There are 5 ways to turn a row about zero (a turn may also mirror it). The second row of each pair is the first, turned, with some noise. The first 35 pairs use one turn. New pairs use 2 turns, one after the other, and a turn may come again.
Known pairs, each followed by its turns in order:
[-28.4 39.1 -29.0 -29.4 -14.0 -24.6]
[28.9 0.1 -9.5 0.3 58.6 25.7]	Vuzu

[11.6 8.7 2.3 -26.3 -18.8 39.8]
[24.4 37.4 -8.4 -11.9 22.5 -22.5]	fome

[-24.8 -2.7 18.5 1.9 22.6 -28.6]
[-17.2 -16.6 -4.7 -38.2 12.6 19.5]	kene

[6.2 -12.6 -2.7 0.2 35.5 16.7]
[-5.4 5.0 -14.9 17.4 -33.8 3.9]	kizo

[-34.3 5.4 -15.2 0.7 2.6 3.9]
[-0.6 -1.1 36.7 4.6 -10.2 6.8]	kizo

[-4.9 -19.4 -5.3 -43.1 -10.8 18.1]
[19.6 35.5 -24.3 11.7 -5.1 25.3]	kene

[-21.4 -19.0 -4.9 -30.5 13.2 -7.4]
[9.8 -22.1 -33.0 2.4 10.1 -2.4]	Vuzu

[5.7 20.2 -18.2 -9.7 13.8 -7.3]
[16.8 14.6 -13.8 -18.6 -8.9 11.4]	tav

[3.7 -8.9 -26.1 -19.8 -8.4 17.6]
[21.6 -13.3 -4.4 -5.4 -10.8 22.1]	Vuzu

[-9.0 1.6 -1.5 8.0 17.8 52.0]
[-15.2 -30.5 18.9 28.9 -20.0 22.2]	Vuzu

[-20.7 -17.8 9.5 -11.1 -23.2 -7.7]
[-12.3 -15.5 0.6 -3.5 23.9 -24.4]	tav

[-13.5 -8.1 1.4 -3.1 -6.3 13.3]
[4.0 -14.4 10.5 12.9 -0.9 -9.5]	kizo

[0.0 4.3 -9.9 23.4 -4.1 10.0]
[1.2 3.3 -2.4 20.4 9.6 16.1]	fome

[-40.9 -4.8 5.2 -6.7 25.5 -16.1]
[10.9 -43.4 -18.7 -11.2 -21.6 6.3]	fome

[-20.2 3.8 -11.0 12.3 0.0 10.4]
[-5.6 -6.0 -4.1 15.2 24.2 1.7]	kene

[-9.7 -9.9 -57.0 3.7 6.8 -3.8]
[-25.7 -17.6 -36.9 29.4 20.5 -4.9]	fome

[2.5 -12.6 -16.5 31.3 -21.2 -45.8]
[26.8 -2.5 8.9 -49.2 15.6 24.9]	kizo

[22.7 -17.8 23.9 -15.5 16.3 3.3]
[26.2 17.4 -0.9 -30.1 -10.2 -2.3]	kene

[-9.0 -25.1 13.3 -14.1 -21.9 44.8]
[-17.8 -8.8 -21.1 5.6 -43.4 34.0]	Vuzu

[13.9 3.4 10.3 3.4 5.4 -19.5]
[-10.4 2.5 -17.3 -16.4 8.2 7.2]	kizo

[-4.8 15.9 2.4 2.3 -2.2 3.4]
[-7.1 -5.6 -3.1 -2.5 0.2 13.4]	tav

[-7.9 23.4 8.0 -12.6 -3.3 -2.1]
[-27.8 17.1 -7.2 -3.5 -1.4 -5.0]	kene

[-5.7 0.9 15.5 8.2 -9.4 22.5]
[26.3 7.5 8.1 -2.3 10.3 7.8]	fome

[26.8 -2.6 -15.6 8.4 2.3 -8.8]
[6.9 -7.3 27.0 6.2 -12.3 -2.3]	kene

[-8.5 -2.2 -28.2 21.4 -32.9 -11.9]
[-4.2 14.4 19.5 -7.9 42.0 12.1]	tav

[16.6 -5.1 12.4 -40.0 -4.2 8.8]
[20.5 13.4 -29.3 15.5 -21.9 8.1]	Vuzu

[-18.2 -32.8 -14.7 17.3 3.8 3.1]
[19.5 -2.3 25.9 17.8 19.3 -9.9]	tav

[-18.6 2.0 0.9 -5.5 -11.9 23.1]
[28.2 2.4 -7.2 8.1 8.2 -9.2]	fome

[-23.1 2.7 16.9 -34.0 7.2 10.3]
[5.6 -36.3 -22.6 -7.3 -4.7 -14.0]	tav

[-4.0 14.5 13.1 -15.5 1.4 3.4]
[-20.3 1.3 -3.9 9.0 8.4 -3.1]	kizo

[-9.2 -3.7 -1.2 -10.7 -1.8 11.2]
[0.4 11.1 -11.2 5.3 4.7 7.0]	kene

[-14.6 -8.1 -22.0 24.7 11.7 -15.9]
[23.2 6.7 29.7 -5.9 10.2 4.6]	tav

[1.8 9.9 10.4 30.4 1.3 -2.9]
[-1.8 -1.1 -1.9 -27.1 -8.6 -14.2]	kizo

[20.5 21.2 13.5 -29.9 8.3 -6.2]
[21.2 23.3 -15.7 29.0 1.1 -6.3]	Vuzu

[-5.8 -10.6 -15.3 -12.8 -27.6 -12.5]
[-4.9 -8.5 6.4 17.5 9.2 -30.5]	fome

New pairs, each followed by its turns in order:
[9.7 2.8 11.2 -13.2 -7.7 -24.7]
[-7.5 27.3 -2.5 -6.1 6.2 12.1]	Vuzu kizo

[-6.2 27.2 -28.4 1.2 -16.5 -13.2]
[-8.7 -29.1 26.7 2.7 12.1 5.9]	kene tav

[-33.6 -40.3 13.9 32.7 -7.1 49.7]
[55.9 19.5 32.9 -27.7 19.0 -22.6]	fome kene

[28.3 12.4 4.9 -22.9 -3.8 -37.0]
[35.6 24.0 26.7 10.4 14.7 -13.5]	Vuzu Vuzu

[-17.3 30.5 -11.4 -5.0 -5.7 -8.5]
[-36.5 -6.5 2.3 -2.3 -0.4 -15.5]	kizo kizo

[8.4 -14.9 -7.7 -36.3 0.2 -13.8]
[4.6 23.7 -2.3 -10.5 11.1 33.1]	tav kizo

[-14.8 29.0 -31.2 -18.0 -19.9 13.8]
[7.0 -4.1 -13.9 47.0 -23.6 16.8]	Vuzu tav

[8.5 7.4 -11.5 -26.0 12.8 40.1]
[18.5 -15.1 25.2 36.4 2.0 -2.0]	tav kene

[-32.6 -5.6 -46.5 0.5 5.5 5.2]
[39.0 7.7 8.7 -12.9 -36.0 22.7]	fome kizo

[16.6 -7.1 15.9 -10.3 -8.3 17.2]
[-10.3 -2.0 -5.7 26.2 -9.4 -9.2]	Vuzu kene

[-30.3 4.8 9.6 8.9 -3.4 9.0]
[6.0 -26.9 -12.1 8.2 -12.0 0.7]	tav kizo

[-5.3 2.8 7.4 3.3 20.3 -34.3]
[-0.5 -9.2 17.5 30.6 -2.8 -9.0]	kizo kizo

[-10.5 -2.2 -13.2 -14.6 33.9 -51.1]
[-10.1 -19.5 -31.3 -48.3 4.9 24.6]	fome Vuzu

[35.0 -8.8 18.9 16.7 -20.3 -25.0]
[-24.3 13.7 -9.6 1.3 32.2 -33.7]	kene tav

[-1.6 33.7 2.4 11.4 -11.3 -18.1]
[5.9 -3.5 -18.6 29.3 20.5 -3.7]	kizo Vuzu

[-9.3 8.8 9.3 3.1 -0.7 -3.4]
[-7.7 4.0 8.5 -4.0 -10.9 3.1]	Vuzu kizo

[4.1 -33.0 3.9 52.9 -8.9 11.7]
[10.4 -5.0 -0.2 -31.1 -35.5 -39.2]	kene Vuzu

[19.4 0.3 50.5 7.6 -2.9 -8.5]
[-20.3 -7.2 5.9 1.4 -6.6 -51.1]	kene fome

[14.1 9.2 23.0 -26.2 -0.4 3.1]
[-1.7 -15.7 -5.5 29.2 3.6 -18.9]	tav fome

[-6.2 15.1 -19.2 -6.3 5.9 22.4]
[-9.0 5.9 5.6 -23.6 8.9 -14.2]	kizo kizo

[-19.5 27.3 6.1 7.1 -40.4 9.6]
[-10.1 -47.3 -11.6 14.9 -7.2 1.6]	tav Vuzu

[1.3 -11.6 4.5 -11.3 3.0 60.0]
[29.8 26.2 -28.0 -1.4 -43.2 12.9]	fome tav

[-2.6 -5.1 -29.0 36.5 -16.0 -17.3]
[-19.2 5.2 -41.1 8.1 -20.5 -11.7]	kizo tav

[10.5 9.7 -22.8 -9.1 -6.8 20.9]
[-17.9 -18.8 7.7 -3.8 1.4 -28.5]	kene kene

[1.6 -27.2 -41.7 -2.9 10.2 19.3]
[-8.1 0.2 29.9 -18.3 37.7 -18.2]	Vuzu fome

[8.7 5.1 -11.8 -15.0 -24.6 19.4]
[-20.8 10.0 5.2 -4.0 -17.1 27.5]	kizo fome

[-7.3 -19.3 8.7 6.6 21.0 -0.1]
[13.0 -16.7 9.7 -9.3 3.4 17.9]	Vuzu kizo

[-16.0 3.3 -6.8 18.1 29.1 7.3]
[-2.1 -19.5 -9.6 19.8 -1.4 -26.1]	kene Vuzu

[-38.9 5.1 -14.7 -7.0 13.4 2.0]
[12.8 -8.3 -32.8 -10.8 3.8 21.8]	kene fome

[-24.3 1.9 17.5 52.4 31.6 -15.4]
[-16.0 -23.5 -34.9 -8.6 34.9 -36.3]	kizo tav

[-1.6 26.4 -11.9 -20.3 3.0 -39.1]
[-20.0 -26.9 -17.2 23.4 -24.1 20.5]	fome kene

[5.7 -33.7 -24.7 -33.4 31.5 28.2]
[48.6 -22.9 3.7 21.9 -32.0 6.9]	Vuzu kene

[8.7 -40.3 3.1 -4.4 -38.2 -14.9]
[-34.8 -17.7 14.0 -37.4 17.8 12.3]	tav kene

[1.0 16.8 -17.4 2.3 0.9 -5.7]
[-0.8 7.6 -4.3 17.0 2.1 -8.0]	tav kizo

[-19.8 36.5 34.9 -11.7 21.8 35.1]
[-39.8 29.1 22.3 -4.0 -2.6 39.6]	kene kizo

[-9.6 9.6 16.8 -1.2 0.7 11.4]
[-9.7 -8.0 -17.6 9.5 -15.8 -8.4]	kene fome

[-39.4 -34.2 7.5 -45.6 -19.3 -21.2]
[36.8 30.1 15.3 32.0 -16.7 44.8]	Vuzu kizo

[33.5 6.3 8.4 0.8 20.8 13.0]
[18.8 26.8 23.4 -8.0 8.7 9.9]	kizo kizo

[-19.7 -13.3 26.0 19.0 32.9 23.2]
[16.5 0.0 -27.8 41.3 -11.9 -8.2]	fome kizo

[-6.5 20.6 1.3 -13.4 5.9 20.2]
[0.4 1.9 -16.9 4.4 -26.5 6.6]	kene fome

[43.9 39.2 25.3 5.8 -29.1 -4.2]
[20.0 -51.6 -11.5 -20.9 32.7 26.7]	tav tav

[9.8 16.9 4.4 -9.9 35.7 -18.4]
[-35.8 -11.4 0.9 24.2 15.3 -6.2]	kene kizo

[-10.4 -8.4 -1.9 -12.7 17.1 -36.9]
[-38.9 -17.2 -13.1 -5.1 -8.1 -4.6]	Vuzu fome

[-19.4 -3.6 8.3 28.9 2.8 14.6]
[26.6 3.7 6.9 7.9 8.6 -21.7]	fome kene

[23.1 10.1 -15.2 -1.5 12.9 17.4]
[-21.0 17.0 11.5 11.0 19.7 2.5]	fome kene

[34.2 24.1 34.7 13.6 7.7 -23.8]
[-13.1 -26.4 7.6 6.3 47.3 20.5]	kene kizo

[8.4 0.3 -22.9 -4.6 -2.4 33.5]
[4.6 -11.5 34.3 0.6 -12.5 0.6]	tav Vuzu

[9.7 5.5 11.5 -16.6 19.5 41.8]
[23.7 20.7 15.4 22.5 25.7 -16.1]	kene Vuzu

[27.2 12.0 -17.4 28.6 -2.1 32.6]
[-49.2 -23.0 -1.1 15.5 -6.0 -6.4]	Vuzu tav

[-7.6 0.1 12.7 22.0 -12.1 -13.6]
[-8.3 -24.0 3.5 8.0 16.2 -11.3]	kene fome

[-15.3 22.1 -15.3 -26.3 -15.2 17.3]
[9.9 2.3 -5.2 38.7 -8.9 23.6]	Vuzu tav

[-15.3 -1.7 5.4 7.2 -15.8 13.5]
[-13.0 -17.2 -4.2 9.2 1.1 20.9]	Vuzu Vuzu

[2.6 9.7 11.8 21.1 10.7 3.4]
[0.7 -15.5 3.7 3.6 6.6 -22.8]	tav kizo

[-8.0 14.4 0.2 8.7 11.1 -19.5]
[23.2 -3.6 -9.2 -7.8 -1.0 -13.6]	kizo fome

